Each new row is followed by what is left after taking away its nearest point in the smallest flat space through zero that holds the last named rows.
In the rows, 128 means zero.

Z_864:
[[130 153 140 129 120  96 145 144 182 104 114  98 148]
 [133 118 109 165 167  95 123  88 122 160 134 136 128]
 [113 107 152 113 180 116 148 103 112 138 161 159 132]]
New rows:
[102 146 133 119 150 117 123 154 135 122  78 108 118]  [100 136 130 119 159 124 119 145 117 132  85 120 112]
[117 129 171 120 146 122 131 111 140 122 140  87 133]  [123 126 154 129 132 138 115 110 122 132 133  88 122]
[136 130  84 137 116 146 111 103 136 122 114 131  85]  [126 130 109 117 133 136 132 106 150 109 127 136  95]
[159 109 145 144 122  99 146 157 125  87 111 142 116]  [160 102 139 149 126 104 140 149 111  96 114 149 111]
[133 152 149  93 117 145 150 138  95 132 125 135 126]  [140 157 135 118 125 122 146 124 107 143 118 126 129]

Z_927, 3 rows:
[[167 158 167 119 136 140 100 154 110 117 114 125  97]
 [160 151 130  95 132 123 159 138 137  99  89 149  82]
 [139 117 178  82 120 150  91 139 170 121  88 154 125]]
New rows:
[153 109 135 122 100 141 169 121 128 145 108 129 145]  [157 115 142 131 103 144 157 126 116 149 117 120 146]
[163 127 166 124 129 162  92 139  92 132  86 135 119]  [136 110 123 135 125 146 130 118  99 136  98 136 135]
[127 154 185 119 124 114 146 121 153 161 154 127 129]  [125 155 173 122 125 108 160 118 150 159 156 126 127]
[125 111 128 132 144 143 116 144 125 128 117  80 156]  [131 116 120 122 145 138 135 143 130 119 105  88 143]
[135 128 131 112 126 111 131 126 121 126 157 111 145]  [139 128 135 103 125 112 133 127 128 122 148 117 140]
[126 125  71 137 132 140 121 119 125 152 114 128 129]  [137 130  89 129 133 147 106 127 126 149 106 130 122]

Z_251 (3 x 13):
[[112 149 112 209 159 159 139 134 145 164 144 122  89]
 [138 137 130 135 139 173 107  82 159 156 105 119 119]
 [130 135 125 122 105 125 103 163 155 156 103  82 143]]
New rows:
[108 134 130 128 129 116 119 121 112 117 137 154 132]  [109 138 129 131 125 123 110 125 125 130 127 139 133]
[143 140 147 142 160 138 128 122 106 126 142 136 129]  [145 140 148 130 148 132 119 135 112 130 133 122 139]
[137 104 127 113 166 131 136 130 185 133 157 106 123]  [136 100 128 106 164 122 141 134 176 123 162 112 126]

Z_305 (3 x 13):
[[152 163 157  87 123 133 109 162 151 178 166 160 105]
 [127 115 137 100 120 113 129 157  83 148 125 132 166]
 [164 137 162 119 103 136 113 131 104 129 142 153 165]]
New rows:
[124 121 144 107 144 106 139 112 118 132 110  90 166]  [134 137 150 110 144 115 132 106 144 135 122  98 145]
[126 183 148 125 158 115 109  94 154 129 152 115 124]  [115 166 142 120 158 104 116 102 125 128 139 106 148]
[141 147 113 104  92  94 159 120 111 100 163 117 136]  [136 150 108 105  98  94 160 119 123 102 164 114 122]
[120 138 155 110 115 126  94 104 124  98 116 141  98]  [108 130 148 102 120 117  99 115 113 106 110 135 102]
[111 119 153 113 127 112  89 135 126 146 129 158 135]  [104 114 142 131 132 114  94 119 134 129 120 148 128]
[114 127 118  98 140 159 108 127 128 126 100 139 153]  [116 131 118 102 141 162 107 123 138 124 103 140 144]

Z_123, 3 rows:
[[147 157 140  92 146 115  97  53  94 139 142 145 102]
 [ 91 172 140 132 134 111 124 132 150 144 139 125 140]
 [124 146 131 138 137 138 134 101 140 147 119  81 132]]
New rows:
[ 97 143 113 121 118 106 136 190  97  72 106  81 155]  [113 151 117 103 127 104 122 148  77  77 110  85 140]
[160 126 101 120 136  88 105 125 142 129 138 127 105]  [152 127 100 129 134  91 112 136 153 131 135 116 112]
[123 103 101 155 168 112 159 141 138 157  82 106 147]  [125 114 107 134 171  96 141 127 121 153  96 142 136]
[ 84 119 137 142 147 133 131  86 171 163 113 153 139]  [102  92 130 139 141 139 133  94 159 150 109 165 133]
[142 128 151 101 133 157 101 159 120 132 115 109 144]  [138 135 153  98 134 152  97 156 120 133 119 114 143]
[167 103 123 145 112 144 136 147 133 149 171 137 115]  [154 127 130 143 118 137 131 135 139 160 176 131 117]

Z_27:
[[135 110 136 156  85 150  95  84 110 116 167 127 130]
 [112 156 128  60  71 133 120  74 129 131 123 106 100]
 [127 104 160 147 126 147 110 109 139 122 153  84  83]]
New rows:
[155  94 132 165 188  99 142 125 128 121 126 125 152]  [146 113 128 123 150 101 137  91 126 123 123 117 141]
[126 115 121 176 131 150 172 127 102 170 119 116 158]  [119 125 124 150 119 151 173 113 107 172 114 102 141]
[ 66 101 127  72 141 153 102 126 147 173  69 147  85]  [ 79  82 123 119 138 161  87 125 130 165  92 169 113]
[ 87 121 123 118 107 121  89 176  77 130  92 123 144]  [ 87 113 133 125 109 127  84 172  81 128  99 109 130]
[157 130 131 155  92  96 106 103 131  93 148  99 117]  [155 142 121 141 114  82 125 129 137 100 126 109 126]

Z_755 (3 x 13):
[[127 153 151 153 150 172 150 129 123  62 199 155  94]
 [106 147 129 115 165  98 155 124 122 148 120 112 142]
 [142  98 115 115 154 107 164 142 127 125 125 106 134]]
New rows:
[143 109  90 130 101 132 156 137 165 146 104 138 138]  [125 139 103 137 115 139 160 129 161 138 122 148 132]
[ 92 105 144 131 155 139 119 121  99 145 151 144 120]  [102  89 137 129 145 137 114 125 102 149 141 140 122]
[103  90 162 150 158  98  90 111  98 105 141 121 118]  [105  85 159 148 152  96  85 111  99 111 133 119 121]
[144  97 153 140 142  98 165 103 153 164 120 122 133]  [142 111 162 152 127 119 147  98 154 152 133 139 123]
[122 163 102 147 101 151  97 145  95 165 100 162 121]  [134 142  96 141 133 142 138 158  93 145 116 148 118]
[ 93  92  98 129 138 152  94 158 104 115  92 137 122]  [ 82 107 104 129 155 150 106 155 101 111 102 137 121]

Z_223:
[[124  85 141 157 113  98  97  84 135 147 122  81  97]
 [160  81 105 160 169 102 139 132 110 134 115  93 141]
 [112 108 163 164 116 135  96 125 141 136  86  79 142]]
New rows:
[164 151 147 156 109 111 109 132  87 108 127 147 124]  [164 150 148 157 108 111 108 131  87 108 126 145 124]
[103 120  97 146 134 119 144 106 110  89 120 143 118]  [ 95 125 108 149 127 127 137 110 115  88 111 139 124]
[ 83 145 169 110 103 120 110 139 135 123 115 114 146]  [108 127 138 109 129  99 130 137 119 124 132 119 140]

Z_167, 3 rows:
[[113 139 123 133 101 160 147 111 137 102 169 152 115]
 [116 118 140 110 101  93 139  87 128 113 143 118 145]
 [127  88 117 137 143 137 126 114 117 153 123 145 143]]
New rows:
[185 136 128 116  71 157 117 117 136 130 154 127 135]  [192 126 127 117  86 148 108 124 131 145 136 121 141]
[ 95 123 139 116 131  79 123 185  89 100 125 146 132]  [ 90 112 132 123 129  98 128 177  88 101 137 162 131]
[ 78 133 143  90 129 109 129 173 127 137  77 111  90]  [ 66 111 134  96 119 129 141 147 125 136 101 136  95]
[ 71 132 152 147  80 129 174 127 103 143 145 131 171]  [ 84 143 150 152 102 133 161 159 102 155 122 122 163]
[133 121 122 117 127 124 109 152 131 121 132 109 120]  [128 111 119 119 123 129 113 140 130 121 140 118 124]
[138 161 131 127 149 126 134 132 166 155 117 115  97]  [130 139 129 126 141 124 141 106 162 157 129 125 108]

Z_511 (3 x 13):
[[129 174 172 122 122 121 158 105 102 110 105 158 114]
 [144 114 138 123  67 124 144 104 143  88 149 110 130]
 [126  99 151 132 123 130 101 159 148 149 168 157 151]]
New rows:
[125 159 138 159 125 147  93 148 149 154 129 107  90]  [129 161 145 157 110 145 101 139 149 142 131 105  88]
[134  91 135 166 125 110  93 151 156 149 156 123 108]  [135 123 141 162 127 106 117 128 136 133 127 121  91]
[118 142 153 133 128 101 147 100  99 129 110  99 114]  [116 118 150 136 130 104 127 120 114 144 132 103 127]
[105  89 102 137 139 165  99 143  91 145 106  93 150]  [110 106 142 133 113 160 116 129  85 126 110 116 148]
[131 106 137 163 124 149 164 101 130 128  93 101 100]  [128  96 152 165 130 150 149 119 136 144 110 122 111]
[ 99 125  94 162 150  95 130 166  90  96  97 112 166]  [104 122 120 160 125  92 133 164  96  86 114 127 172]

Z_810 (3 x 13):
[[168  97 128 176  96 131  77 109 133 136 134 136 117]
 [164 180 167 158 120 111  47 123 108 135 167 150 156]
 [157 133 205 156 139 144  71 125 138 134 138 150 132]]
New rows:
[106  91 111  93 139 115  94  99 128 154 144 132 103]  [103 104 122  87 147 114  93 103 126 153 147 134 109]
[156  95 164 110 141 147 116 131 123 155 110 165 138]  [148 110 124 101 131 130 128 131 109 153 117 157 145]
[144 132 101 100 131 166 148 145  91 140 157 153 157]  [153 113 115 112 130 176 140 141 101 142 151 156 149]
[168 112 152 142 103  91 146 139  92 120  96 134 132]  [160 119 154 132 111  91 156 143  91 118  95 133 135]
[165 114  89 139 115 121 166 164 116 137 152 164 132]  [164 119 123 136 130 130 162 168 122 137 151 170 134]

Z_21 (3 x 13):
[[ 90 130 112 119 187 191 151 115 169 135 115 127 152]
 [131 141 110 164 178 134  82 139 145 112 108  88 143]
 [134  81 117 116 176 146 147 144  96 172 137 138 148]]
New rows:
[137 156  71 153 139 113  99 132 128 134 150 114 109]  [127 149  76 133 129 125 127 124 129 144 157 134 107]
[136 134 156 155 135 129 109 126 172 118 158 155 114]  [141 119 155 151 143 129 115 131 159 131 162 160 117]
[133 129 132 106 131 132 115  83 128 126 125 122 118]  [138 123 131 108 136 129 112  87 121 130 126 120 120]
[122 126 143 109 180 126 123 182 149 156 139 110 137]  [121 142 155 103 140 112 128 173 154 142 142 118 122]
[121 126 126 170 160 110 139 110 126 139 166 115  76]  [116 129 128 164 154 115 147 105 131 138 167 120  74]

Z_375 (3 x 13):
[[150 121 124 125 101 129 143  66  83 164 159  47  96]
 [126  70 129 157  47 180 194  84 113 139 146  97 131]
 [ 98 109 190 172  92 209 120 121  97 136 137  94  87]]
New rows:
[ 87 101 126 137 122 120 115 129 135 134 130  90 116]  [ 89 103 117 131 128 109 116 136 144 129 126 103 126]
[123  89  82 144 129 185 152 111 121 116 127 154 131]  [129 116  84 131 160 164 122 114 112 122 128 142 116]
[177 102 128 109 128 142 127 141 111 137 130 138 147]  [173 107 136 111 133 147 118 145 108 137 129 136 141]
[124 134 123 110 141 129 139 124 121 156 136 115 113]  [118 129 125 115 138 136 143 135 130 148 130 132 121]
[116 153 134 129 115 116  97 181 127 138 155 130  83]  [124 135 115 127  94 112 127 168 133 138 158 132  99]
[185  79 131 144 113 119  99 153 121 134 124 121 116]  [184  81 130 143 117 116  97 158 124 132 122 127 119]

Z_887:
[[137 123 131 102 142 164 143 138 130 165  77 113 139]
 [161 125  84 102 184 192 155  93 129 145  71 116 145]
 [137 105  58 132 167 184 200 184 124 165 108  94 132]]
New rows:
[139 111 111 163 134  98 107 110 178  96 133 118 141]  [137 107 122 151 131 110 115 131 179 121 110 108 145]
[121  93  77 143 140 159 140 136 129 132 160 144 145]  [117 100 121 127 121 147 113 126 132 140 142 151 148]
[161 122 141 152 133 108 133 124 132 118 111 175 139]  [159 118 137 153 133 112 143 140 131 127 109 169 139]
[104 133 156 123 141 115 149 126 104 162 154 158 132]  [110 133 145 122 152 124 152 115 104 158 150 158 134]
[119 121 119  88 132 116 113 164 123 140 187 163 161]  [128 123 117  77 144 130 112 146 124 143 168 163 167]

Z_806, 3 rows:
[[ 95 165 148 143 196 154 100 100 179 155 144 188 156]
 [128 148 120 111 164 164 138 167 118 156 130 123 158]
 [137 142 161 155 186 168 151  81 151 119 100 147 138]]
New rows:
[144 136  95 112 139  99 118 150  90  99 131 102 141]  [137 142 109 126 157 103 112 123 110  96 129 122 142]
[141  92  95 134 163 143 101 128 105 118 157 138 140]  [145  87  98 138 157 139 104 119 105 110 152 136 134]
[ 97 116 117 129 167 116 153 131 108 149 135 145 123]  [101 108 117 132 154 107 155 125 105 140 132 140 114]
[148 154 167 120 105 130 121 105 160 160 165 123 124]  [158 150 164 116 103 136 134 115 147 158 157 108 124]
[ 96 160 130 128 134  91 112 156 149  97 164  93 154]  [110 156 141 137 143 103 132 140 146  84 145  85 151]
